All groups share one centre, and each spreads out both ways along 9 directions, with some noise.
Some rows, each with its group after it:
[-13 -37  32   3  10  45  14 -19   0  -6 -12 -23  -9  -9] | (2)
[ -2 -21  31 -53  12  -8 -21  20   7  -2  -6 -13  31 -15] | (2)
[-61 -11 -72   0 -56  -8   8 -10 -21   5  15 -33 -24  -2] | (2)
[  -6   30  -29 -102   11   26   20  -32   25  -26  -25   -5   30    8] | (1)
[ 22 -23 -15 -52  17  39   1 -21 -31  18  39 -56 -34  14] | (3)
[  5 -34 -36 -15 -13   4  47  -7  30  13  58 -13   7   6] | (0)
[ 30  22 -23  13   3   1   2 -24  17   9   4 -13   8  34] | (1)
[-55  24 -30  -6   5  -3 -11  -9  -7  13 -10  -9 -42  20] | (1)
[-26  -4  31  48   2 -26 -28   9 -41 -20 -26 -17  13  28] | (3)
[ -4  16  11 -13   0  -3   2   7   0   3  14   4  -4  -4] | (4)
[ 33  19   5 -12  23   8  18  -6 -21  -4 -22 -38 -31   7] | (4)
[-12  -2   2   3  28  15  -2 -18  -9   4 -12 -21  -5  -6] | (0)
[ 10 -10 -17  -7   1  -4  11 -29   0 -15   3 -32  17  16] | (2)
[ 40 -19  38 -59 -52  -4  15  27 -16 -18  35  31  10 -36] | (0)
[ -1 -35  12  41  19  29 -12 -19 -44  -6  20   9   7 -26] | (0)
[ 67  18  14   6 -32 -12   6  -6  18   8  14  27  -5 -17] | (2)
[-38  19 -17 -24 -11  41 -11  10  -7   0 -28  29 -16   9] | (4)
[ 36  35 -11  -8  12 -14  16 -19  40  10  -9 -22 -15  37] | (0)
[ 17  26 -10  16  27   3 -24 -50  17   4  -7   5  -3  32] | (0)
[ 15 -10  41   2 -11 -20  10 -15  12  -8   0 -16  10 -61] | (4)
[ 14  19  -1  35 -50 -20 -17   6  -3  -2  -7  14  24   7] | (3)
[-11 -12 -24   0 -29  21  12 -13   3   2  33  -8  14  11] | (1)
[-18   0 -15 -23  -8  14  12   0   0  -4 -12 -10  -5  -9] | (4)
[ -8 -19  15 -24  -3  -6  10  23  -4   3  25  -1   2 -39] | (0)
[ 18  -8  13  10 -16  -8  19  38 -26  15  33 -27 -45  18] | (0)
[ 17  18  20 -27  -4   0  -7  29 -32  11  38  -7 -20  33] | (4)
[-28  14 -24 -36   3  18  42  12  13   1  20 -11  13 -10] | (3)
[  8  -2  -1 -19   2  -5  -1 -15   4   3  34  17   3  -4] | (0)
[ 17  10  43  26 -61 -22  15 -15 -24 -35  21  34 -22  -5] | (1)
[-20  -8   1 -21  -1  -2  -6  10  12   0  -9 -14  32  -4] | (2)
[ -4  75  10  18   2  -9 -15  21   4  10 -46  23 -10  -2] | (2)
[-23  19   2  -4   2  24  19  -1   6  -8 -22 -12  26  -4] | (1)
[  7   3   7  18  12   8 -21 -38  25   1 -32  -4  19  -1] | (4)
[ 10  -1  -6  19  13  15   1 -25  14   4 -11  -9   6   6] | (0)
[ -5   0  23   7  28 -20  35   9  42  -8 -47 -39  23 -30] | (2)
[-10   2   0 -17 -18 -14 -14   7  26  15  -5  23 -12 -28] | (1)
[ 15   3  -2   1   4   6  20   2 -15   3  -5   2 -41 -12] | (4)
[-28  39 -15  -8  11  -8  28   3  18  -7 -33  -5   3 -16] | (2)
[ 19  -6  39 -47   1   3 -14   1 -20  -5  46   4   2   4] | (4)
[-57 -17   6  46   3 -37 -22  -3 -27  -9  -4 -19  -1  28] | (3)
[ -7 -30  11 -23   0  16   4   8 -26  -2  20 -34  11   9] | (3)
[ -7 -36 -36 -13 -24  -6  -4  -4  11  25  53 -11   4  15] | (2)
[  4 -37  -9  37 -24  15 -31 -16  10  19  44  -3  30  54] | (2)
[-18  39  27  10  16  34   0  22  21  23 -21  37 -38 -29] | (2)
[-35   4 -14 -42  46 -23  20 -35  25 -26 -32  20 -22 -17] | (3)
[ 40  62  23 -48   5  -2  28 -21 -14  -3  58   7 -26 -26] | (3)
[  8  33  20 -37  23  58  18 -11 -41 -12   5  14 -22 -13] | (1)
[-35 -32 -25 -20 -19   1  -1  -5  38  18  61  24  22   8] | (4)
[ -1  -8  71  11  39   8 -18  -3  -1  13 -10 -16 -34 -12] | (3)
[-10 -10  -2 -18   0  -7  -1  -6   6  -1 -11 -18   4  -1] | (1)
[ 15 -38  12 -29  -6  -5 -14 -14  13   6 -30 -55   5  -1] | (0)
[-19  26  -4  10  11  -9   8  -3   2   5   1  -3 -20   5] | (3)
[-14  10  -6 -16   2  12   9   0  -2   2  -2 -18 -17  18] | (0)
[ 47   5  15 -43   2  25  16 -11  24  16  34  -5 -10 -18] | (3)
[ -4   8  -1  10 -37 -38  22   9  63   7  -1  34   8 -34] | (1)
[-14   1  30   8  61   2 -11 -51  14   2  14  12  -5 -23] | (4)
[-15  17 -31 -10  -9  19   5  11  18   9   3  33 -13  20] | (4)
[-12   5  15  16  24  23  18   6 -13   2   5 -11 -14 -18] | (1)
[ 26   7 -23 -32   9   0   8 -30  -3   4  22 -12 -23   5] | (3)
[ 34   8 -23 -14  -1  12  11 -13  27  18  32   5   3   8] | (1)

New rows. What belongs after each?
[ 19 -29  -9 -42 -12  20 -10  -9  18  17  59  20   3   7] | (2)
[-11   1  39 -17   7 -30  -6   5 -11  -9 -23   0 -50 -30] | (1)
[-39   3  13  20  15 -31 -67  -8  24  25 -51 -18   3 -23] | (0)
[-11  -3 -15 -12   2   5   3  -6  -7   3  31  -7 -12  10] | (0)
[-19  16  17 -28 -15  -3 -30  24   7  -7 -32  15  33  -9] | (2)
[ 15 -31  50  -3  27   5  -7   1   8   0  -9  -9   1  -2] | (3)
[-30   3 -23  -8  25  38  54   8   5  15  44  -2 -11 -25] | (1)
[ 41 -38  65  12 -13  49  17 -46 -23 -32 -37 -10 -29 -32] | (2)
[ -1   6  29 -44   0   8  23   0  46  16  56  12  -4 -47] | (3)
[ 67 -34  40  19 -21  11  -2 -44 -24 -20 -12 -27 -11  -1] | (2)
[-14 -13 -35  12  32   3   8  -4  22  32  19 -45  -8  20] | (1)
[ 30  -9   8 -35  30  33  19 -18 -11  -5   8 -31  12   6] | (1)
[-22  17   0 -27 -12  -3  14  -8  -8  -9  14  24 -39 -13] | (1)
[ 26  -1  17  34 -16  -8  18  17 -15   9  -3   5 -47 -28] | (4)
[-39   0 -51   3  40   8  33  13 -35 -35 -50 -40  22  43] | (3)
[ 33  38   1  -8 -17 -12 -14 -33  26   2 -31  39 -25 -21] | (3)
[ 43 -43  30  22  -9  25   1 -44 -17 -10   3 -27 -10  11] | (2)
[-13  27   6  -1 -25 -11 -22  11   8  11 -10  12 -10  18] | (0)
[ 14  -3  -8 -13  10  -3  11 -17  21  -2  17  -7  32  14] | (2)
[  9 -10  -1  -6   6  27  14 -20   1  -7   9  -7   4   1] | (0)
[-16  -8 -26 -20 -13  44 -52 -23  21  -1 -40  42  22  40] | (4)
[ -4 -21  -1   7 -13  10   4  10  41  27  30  13  10  -2] | (2)
[  4  -1  37  -3 -13  16 -15  -6  -2 -18 -38  -2  23  -2] | (2)
[ -5   1 -17  -5 -13  52 -19  -6 -28  16  26   0  -8  17] | (1)
[-30  15  -9  14  13  25  15   0  -3  12  -6  -5 -44  -5] | (2)
[-27  24  21  15  15  35 -23   8  -8  18 -16  16 -29   9] | (2)
[ 25   2 -10 -33 -14   0  24  14   8   4  30   9  -8   8] | (4)
[  4  49  -3 -67  31 -18  29  -5  38   2 -11  -2 -20  -9] | (0)
[ 59   5   9 -33  -8 -10  -8 -10  33   8  10  25  -3 -16] | (1)
[-14 -25 -12 -31  -8 -26  -2  -3  25  13  68  52  27 -63] | (0)
[ -5  -2  -5 -37  18  -2   7  -3  33   4 -13 -13  13 -13] | (1)
[ 26  34  11 -27  -6  16 -27 -30  -7   4 -16   8 -46 -10] | (3)
[ 17  -6  12  11  -4 -10  18  -6  20   7  28  18  -7 -28] | (4)
[ -3  13   9  12 -21  -5 -17  25  14  19 -13  11 -10 -15] | (2)
[-15 -24 -21  66 -30 -10  -1  -5 -11  23  49 -21 -27  34] | (1)
[-13 -10  10  12  -1  29   8   9  25  30  15  23 -35 -14] | (2)
[-27   6  -8  15  -9  -6  49 -25 -27 -12  44 -12 -45  18] | (1)
[ 10  -3  21  18 -46  28  -1  14 -15 -10 -31  -3   7   6] | (0)
[ 55  18  32 -21  25 -13  12  -1  10   1 -19 -22 -28 -12] | (0)
[ -2  19  27  -8  14  13 -27  15  -5  13 -10  12 -21  -3] | (2)
[ 31  -5  47 -36  15 -12 -33   2 -20 -18 -32 -27  17  -4] | (2)
[ 23 -25  33  49 -25  -1  23 -11 -36 -21  34 -23   3  19] | (1)
[  5  10 -21  15  -2  11  -4  -4   8   7 -21  18 -16  13] | (4)
[  8  17 -72   7 -51   7 -21 -23 -22  34  41 -28 -30  26] | (3)
[  0 -18  15  23  -3  17 -23 -15 -18   0 -16  21 -29 -15] | (4)
[ 13  10  -6 -37  48   7  64 -28  15 -19   4 -41  17   4] | (1)
[ -6  30 -17  10  22  26  36 -37 -25 -12  -6 -15 -59   6] | (2)
[  9  45 -12 -56   1 -16   2 -15  52  -4 -36  23  -4  -6] | (1)
[ 41   1 -15 -22   5  19   7 -25  91  20 -45  40 -21 -28] | (3)
[ 32 -34  11  45 -39  34 -34  -3 -32  15  27 -14  15  27] | (1)
[-37   4 -49  -7 -26 -10  29  -1  24  12  16  -4   3 -11] | (2)
[ 11  21  11 -23  26  40  27 -23   5   0  15  19 -37  -8] | (2)
[ 24  -1 -15 -29 -19  57 -10  -5  31  19 -39   3 -19 -11] | (3)
[ -9 -25 -26 -39 -85  48 -17  19   4  28  46  -9  31  -9] | (3)
[-45   5   9   7  -2  24   8  15   6   6 -21  -4 -26 -32] | (2)
[ 54  42   9  27  35  15  48 -20   9   4  20  -1 -10   9] | (1)
[-25   8   6  42  34 -42   8   6  -1  21   6 -17 -78   0] | (1)
[  6   9 -17  37 -27 -18  15  18  19  13 -16 -38   2  10] | (4)
[-10  28   7 -35  18  30  -2   2 -13   9  -2  23 -40 -26] | (1)
[-61  27   9 -37 -15   8  17  18 -54 -19  38 -15  18  -3] | (3)
[ 44  -4  -2 -28  13  13 -25   5  43  33 -11   8  19 -19] | (1)
[ 21  33  54  21  12  21   2  12 -40   2  10  37 -63 -38] | (1)
[-22  20  -3 -15  13  30 -25 -17  -8 -10 -53 -12  -1  13] | (4)
[ 54 -27  -1   1   4  -3   0 -28  17   2   3  -9   0   0] | (4)
[-20  21 -23 -19 -73   3  26 -20   9 -33 -39  20  28 -35] | (2)
[  5 -13  20  -4  13   4  37   2  15 -10   8 -13  18 -27] | (1)
[-19  36   0  -9  43   8   5  -8  23  16  34  28 -10  16] | (4)
[-14   9 -10  20  -6   0   1 -19  52   8 -22   0  35  -6] | (4)
[-81 -22 -23  16   2  21   2   4  -8  13  -2  -2 -32 -26] | (4)
[-11  23 -10 -16   3 -31   5  44  48  36  11  15  -9 -27] | (2)
[ 30 -24   9  37  23   9  60 -29  39  12   8 -25 -18 -16] | (2)
[ 31  -2   8   6 -17 -22 -14  -5   7  -2  -8 -12  24   7] | (2)
[  4  23   0 -17   5  26 -14  -1  -3   8 -15   3 -10   0] | (1)
[ 27 -34  23  26 -45 -13  -2  19  20   7  27  21  34 -49] | (0)
[-57  36 -21 -54 -33  18  -6  22 -19   8 -11  20 -42 -35] | (2)
[-25   1   0  15  -6  -6 -11  17   0  19 -24 -50 -24  14] | (0)
[ -4 -12  15   1 -18   4 -58 -29  16   2 -41  -4  31  -1] | (0)
[-17  -2   5  -8  -3  -6 -18  30   2  15  -8 -13 -12 -11] | (2)
[-17 -19 -17 -11 -18  70  -3  -1 -28  12  43 -16  11  13] | (1)
[ -7   1  -5   9 -20 -16 -11 -11   5   2  -2  -5 -12  18] | (1)
[-12   8   4 -18   4   5  20  -5  -9  -3  12   7 -29  -6] | (1)
[  1  -7  18 -25  15  12  20 -13 -20 -10  26 -11 -25  -7] | (1)
